The rows of a group lie close to one hidden flat surface of 11 dimensions, which may be shifted away from zero. Surfaces can cross.
Known rows, each followed by its group:
[  2  36  32  38 -36  14  -2  17  29  15 -13   5 -17  18  -3  -1  14] -> (2)
[  4  14 -17 -12  -1 -21  10   1  11  -9   4  21  25  24 -29  -6  -9] -> (1)
[ 23   1  18   4   9   4  -8 -36 -30  21   3 -12 -16   7  37  32  -4] -> (1)
[ 21  31 -13 -26  17  -2  15   2   0  -1   4  15 -11  22  -2   6   0] -> (1)
[  5 -41  20 -51   6   5   5  -1   6  21 -31  -1 -45  14  24  28 -46] -> (1)
[  3 -16 -28  27   6  29  11  -4 -34 -13 -11   7  35 -43   7  36   2] -> (2)
[-38 -22 -22  13 -26 -15   4  15 -21  34 -37  30  22 -11  -9  37 -10] -> (3)
[  3  16 -12  22  -3  16  -5  -5  -7  -2   7 -25 -24  -2   6  20   7] -> (3)
[-16   3  -2 -15   0  16   6  32   1  10 -16   4 -15 -13 -14   4   1] -> (1)
[ 12   0  -3   1   7  16   7  -4  -9  -9   8 -12   6   8  -9  17   9] -> (2)
[ -2  -7  -2  -6  -1  18  -2  30   6  17   3  12  -4  18 -21  -4  19] -> (3)
[ -3  19  25  13 -22   1   3  25 -12  -3 -27   0 -23 -46 -10  18  12] -> (0)
[  9  38 -28  12  20   0  15  23 -40 -14  -7  -6 -30  -1  -8  15   6] -> (2)
[ 10 -34  -7   6  -3  44  28  42 -16   9  32 -18 -10   7   9 -48  79] -> (3)
[-34  -8   8  13 -11  -8 -31 -23 -10  20 -48  10   5   7  -8  18  -6] -> (1)
[-16  27  12  13  -5  22   5  13   1  -8   7 -27 -13 -33  12 -24  27] -> (0)
[ 24 -13   4 -30   0  13  11  -9   9  16 -14  26   3  13   9  16   2] -> (1)
[  7   5   2  10  -9  -2   7  -6   1 -10   0 -11  -5 -11   3   0   0] -> (2)
[  1   7  -8  -4  -9  -6 -19 -40 -17  31  -3   0 -12  -1  12  21  21] -> (0)
[  3  -2  21  -1 -38 -37  21  -1  17 -33 -33  -6  15  51 -66 -18  20] -> (3)
[ 17 -14 -23 -43  -3   0  -6 -34  16  -9 -10  27  -5 -19   9  27  31] -> (1)
[ -5  11 -21  14   8  -9  -8   3   4 -20 -13  -5 -30   6   7  28 -40] -> (2)
[ 15  -8  16 -10 -11   4  15  -9   6  10 -12   0  -3   3  16   4 -23] -> (3)
[-15 -29 -33  -9   9   0  -5  19  11 -15   9  19  11 -37  14 -14  -6] -> (2)
[  8   0   1  -8  29   4  -9   1 -37  45   8  33   5 -16  35 -11   3] -> (1)
[  9 -10  30   3  14  -4  26  35 -12 -14   4  15  28  -6  -4 -34  -2] -> (3)
[ 12  -9  15   7 -27 -17  19 -36 -23  20 -30 -13 -17  11  34  -3  -7] -> (0)
[-20  14 -20 -19   8 -21 -12  -1   9  -4 -15  17 -10  12  -6  -8   6] -> (1)
[ -6  34 -28  20   5  15 -11  -4   8  -6   7  -9  -8 -30   7  16 -16] -> (0)
[  9  16  13   7 -11 -13 -27 -44 -21  11 -14  -9 -16 -24   2  45   9] -> (0)
[ 16  23 -42  -5   3  30  -5 -28  15 -13  28 -31 -35 -10  21  26  20] -> (3)
[-21   1 -10  10 -22 -41  -1   6  -4 -34  -4 -22  -6  -1 -33  16   6] -> (3)
[  2 -32   3 -26  30  29   7  21   6  -7  24 -24 -10  10   9  14 -42] -> (2)
[  3  17 -13  -4   3  -1 -36 -12   2  23   7  32   8 -24 -21  34  14] -> (1)
[ -8 -12 -16  -7   5   5 -11   0   6  51  -5  25 -10  17  34 -14 -19] -> (0)
[ 56   4   3   1  -3   7  36  -2   5 -24  21 -23 -12  28  -7  14 -27] -> (2)
[ 18  10   9  -2  -4   1   1   3   4 -11   3  -1   7   8 -38  14   0] -> (3)
[ -1  -2   4   3 -31  16   1   5  17  31   9  -9  -3 -28  -5 -12   8] -> (0)
[ 15  -5  -3  26 -13  29  13  -4   8  -6   5   2  42 -29  -4   0  -4] -> (0)
[ -7   7 -32   7 -29  45  23  47   7  11   6  -7   0 -31 -36  19  38] -> (3)
[-14 -14  34  23 -28  43   8  12  42 -16  11 -40   0   8  18   5   7] -> (2)
[ 12  12  -9   8 -11  12   3   9  30 -23  32 -23 -18 -35   9 -12   8] -> (3)
[  2 -10  19  11  -5  13 -40  -9  35  -9  14  18  44 -34 -42  20 -10] -> (0)
[-13 -45  16  -9  15  44  -2 -36 -30 -10   9 -40  42 -14  13  28   9] -> (2)
[-11  15 -24  -7  16   9 -22   1  -1 -26  12 -35 -16 -14 -45  61 -27] -> (2)
[  4   7 -20 -12  13 -43  -7   0  -5   8  30  18  20 -14 -17  -4 -23] -> (1)
[-13  34  -3  10   0  14  17  14 -20   4 -18 -15 -22  14   7 -12  27] -> (0)
[ -7 -16  -2 -22   0   7  26  28  -5 -15  -5 -17  -6  10 -16   9 -12] -> (1)
[ 35 -21   6 -33  -6 -10   9 -23  14 -14  44 -19  14  -7 -17 -10  18] -> (2)
[ 15  26  14  21   0  19   7   4   5  -4 -11   5  17   6 -21   6 -12] -> (3)
[ 20  26  39  14 -11  11  43  13 -20   6 -10 -33 -20  15  10 -32   5] -> (2)
[ -5   3   5  20  19 -12 -25  21   2  -9  26  26  25 -35  -3   1 -16] -> (3)
[ 19  10  43  26 -42  23   6   1  39  16 -10 -10  -7  -9  10  19 -22] -> (1)
[ -5   7  34   9 -28   6 -27 -39  19  41 -18   1  10   9  -6  -7   6] -> (0)
[ -3  -7  15   4  10  -1  -5   0  -1 -11  -5 -10  -1   6  -2  -5 -18] -> (0)
[ -1  -2  17   2   2   2  -5 -14  -1  -5  13 -37 -11  -8   6 -10 -10] -> (0)

New rows, each followed by its group:
[ 67 -12  16   2   1  38   4 -54 -16  13  18 -14  13  -6   5  38   8] -> (3)
[-18  14  15  29 -13  39 -12  34  19  27 -21  29   8  11  -8   4  14] -> (2)
[ -6   9  -1  -2   1  -4  35  -3 -29  -7 -34 -11   0   3  11 -20  -4] -> (1)
[-23  38  -8   1  14  26   5  51  12 -40  34 -48 -24 -25 -31 -23  22] -> (0)
[-18  -6  -6 -25  14 -17 -27  -5  13  12  -2  11 -14  45 -12  -7   2] -> (0)
[ -7   2 -28 -23  -6  17   2  39  18 -20  21   0  -4 -29 -40  20  32] -> (1)
[ -1 -41  23  24 -22   4 -35 -34   0  16   3  -2  32  15 -14  56   0] -> (1)
[ -6 -22   7 -14   2  22   8 -25  10 -28  11 -25  36  24  -6  -3  30] -> (2)
[ 37  -7  -8 -48  12  -7  27 -34   3 -24  13   1  10   9   2  11   6] -> (3)
[ -9   5  45  11  14  26 -33 -15   9  21   2  -9  14   4   0 -13  -9] -> (0)
[ -4 -26  -7 -17  20 -13  -6  22   5 -21  21 -16 -19   2  -7  -3 -28] -> (0)
[  9   0  10   3  41 -37 -13  -5 -30 -29  32 -12  -5 -20  21  13 -34] -> (3)
[ 30 -18 -12 -16  14  29  -1  22   5   1  39 -14  -2 -29 -33  50 -35] -> (2)
[ -2  -5  16  10 -19 -17  18   9   4  10  -9   6  23  -7  -7 -18 -37] -> (1)
[-23  19 -11  17  26 -26   1  15 -27 -32  -7  18  27  33 -14  -9  18] -> (3)
[ 11  10  -2   1   6  14   6  13  16 -13   6  30  34  10 -22 -12  26] -> (3)
[ 24 -16  35  23 -14   3  19   1 -28   1  -4 -18  10  -6  -7   1   1] -> (3)
[ 14   6  20   2   9  10 -33   0  14  29  27   2 -40  50  20  31  11] -> (2)
[ 15 -41 -25  -6  -8 -13  34  23 -13 -14   5   7  -6 -27  22  -4 -13] -> (0)
[ -2 -15  -2   8  -1  13  -3  15  -4  24  18  29  35 -16   5  -8  25] -> (1)
[  0  14 -10   1  30  -1   5   7 -44  16 -19  22  -1  13   2  -9  11] -> (2)
[-31  -7  -7  15  -1  -8 -14  -1  11   0   3  28  31  42  18 -40  46] -> (1)
[  9  -9  -7 -38  17  17  39  27  -7  -8  -8   3 -13  20  12  -8  11] -> (1)
[ -9 -13  -9 -17  -3 -37 -21 -22 -12  26 -12  19 -44 -12  47   8   9] -> (0)
[ 11  -9   5  -6  20  -7 -27 -23  -8  27  16  17   4  38   7  32  -7] -> (1)
[  3  28  11  25   3 -20   6  10 -10  11  27 -12  -1  -6  16 -20 -25] -> (1)
[-19   1  -7  28   4  29 -20   2 -18   5 -21   3   9 -15   6  43  -5] -> (2)
[  8  22   0  -1  19   1   1  -8 -46  12  -6  -8  -8   3 -11  10  22] -> (2)
[-13 -12  11  -5  -7  -4  -3  -5   4   3 -16  -8 -17   1  17   5 -10] -> (1)
[  8  29  -8 -38  13  -1   9  -1   6   6 -19  12  -4  14 -27  42 -46] -> (3)
[ -7  -2  -6  -5  -7 -15  15  19   6  -7  10  -6   8 -11 -21  -8 -20] -> (1)
[  4   9 -29   7   7  26  -3   0   8  23   4  12  23  21 -20   8 -14] -> (0)
[-11   2  17   1  15  19 -27  -5 -19  28 -16  -9 -36  21  16  35  -1] -> (1)
[  9  -9   4   7 -10  20   0 -10   0   3   8  13  20  12  18   6  44] -> (1)
[  3   0   2  -9   0   6   4  19  16   1   4   9  -3   4  -4 -11  -2] -> (3)
[ 16  -9   2 -14  14  15  -4  10  -9  11  29   1   2  -3  -5   7  16] -> (2)
[  3  -5   0 -25  12   3  -1  -6   5  -5   4 -12   9   8 -33   9 -25] -> (2)
[  1   7  -4   3  -6   5  17   8   3 -13  -5   3  10   9  -5  -7  13] -> (3)
[ -2 -45  13 -12 -23   5  15   1  12 -13 -11 -15  12  10 -17  27 -13] -> (1)
[-12 -20   5 -15  14 -15 -16  -6 -27  31 -14  10 -12  -9  14   8 -30] -> (1)
[ 10   8 -17   9  17  14  -8 -16 -37  20  -2  12  -6 -24  28  33   9] -> (0)
[ 10  -2  28   5 -17 -14  20  -8 -10 -33 -20 -38  -5  16 -34  10  -9] -> (0)
[  2 -33  46  35  -4  -2  24  20  10 -44 -34  22  21 -50  48 -36 -36] -> (0)
[ -7  14  -1  15   6  25  -9  -3   7  13  15 -19  -4 -24  18  -9 -20] -> (0)
[  7  30   4  16 -26   4  17 -23   6   9 -44  35  26 -12  11 -27  14] -> (1)
[-13  -7  -1   2   8 -18  -1 -13 -16  -2  -4  -9  -7  12  24 -10   0] -> (1)
[  8 -38 -15  -3 -13   8  31  29   3   4  -1  29  24  -8   9 -29  23] -> (0)
[-32   0  24  14 -38  -6   6  12  42  -7 -23  -7   9 -41  -1 -47  -5] -> (2)
[-26  34 -29   2  18  12  -9  13   2  -1   8  -1 -24   4  23 -21  20] -> (0)
[ 23   8   2   6  -1  -6  16 -22 -38  -3   0 -13   7 -23  -6   6  11] -> (2)
[  7   0   0   0   4   8   6  14   5   0   3  -1  -4  -4  -5   1 -16] -> (2)
[ 19 -15  -3 -28   4  -3  23   1  -4  -6  16 -14 -22 -19  23   7 -11] -> (1)
[ 37 -19  -2 -12  13   9  23  -7  -9  -5  17  -1  11  14   4   2 -13] -> (2)
[  3 -13 -16   8  17  -1 -16  -8  -1  -9  35   8   4 -23  39  -9  11] -> (3)
[ 23  33 -16 -24   7 -41  37 -29   5 -40   2 -10 -16  42  20 -19  -7] -> (1)
[  6   3  -3 -12 -13  13  -6  -5  12   4 -17  14   6  -2 -27  38   4] -> (1)
[  9   9  -7  15  -3   3  -3  10   3  -5  13  -2 -23  -8   9  15   5] -> (2)
[ 19 -44 -30 -24   2  -8  18  25 -30  17  22   8 -18 -24  11  17  15] -> (0)
[-22  -4   7  17 -14   1  -2   2 -16   0 -15 -17  -3 -21  -1   8   4] -> (1)
[-46   8  -1 -26  13 -20 -19  -3  -3 -14 -10 -28 -13 -26 -23 -18  -3] -> (2)
[  5 -35   7   5 -17 -21 -30 -40  20  -1  17   4  19  19   7  30   0] -> (1)
[ 18  34   9  10  20 -22   7   8 -19  13  31 -14  -6  19   2   1 -41] -> (1)
[ -1 -13  29 -23  -2 -18 -13 -43 -10   5   9 -29   1 -17   0  -3   0] -> (2)
[ 18   7 -18 -14  15 -47   4 -15 -39  -5  17  -7 -37 -29  23 -20   6] -> (2)
[-40   8 -17  -9  -3 -35   1  -1 -13  -4 -48  10   0 -19 -13 -25 -12] -> (1)
[  9   3  -1  49  11  16 -38 -14 -10   8  30  -5  -2 -28  26  16   4] -> (3)
[-10  -8 -18  -4  19 -37 -25  -1 -24  12  32   4  17 -18 -16  12 -19] -> (1)
[ -8  24  -4  26  -5   0   2  17   0   3 -31  19 -12  11   3  -6  -8] -> (2)
[ -3   5  -9  21  -9  -5   2 -17  13  -3 -23  18  10  -9  24  -3 -29] -> (0)
[ -3  -8  11 -10   1 -17 -12 -11   0  -9  12 -30 -24  -2  -6   2  -4] -> (0)
[ -8   1 -11  -6  21 -14   0  24 -19   9  35   1  -2 -20  22 -25   4] -> (1)
[  4 -28 -27  -6  -6  -2 -17 -34  31  19  37  -6  10  -8  19  -9 -24] -> (0)
[-31 -15  10  20 -20   1 -34 -17  24   6 -20  13  10  31  -4  14  23] -> (1)
[ 14 -10  22 -11  -8  -9  24 -10 -19   1  11 -22   4 -35  13 -43  18] -> (2)
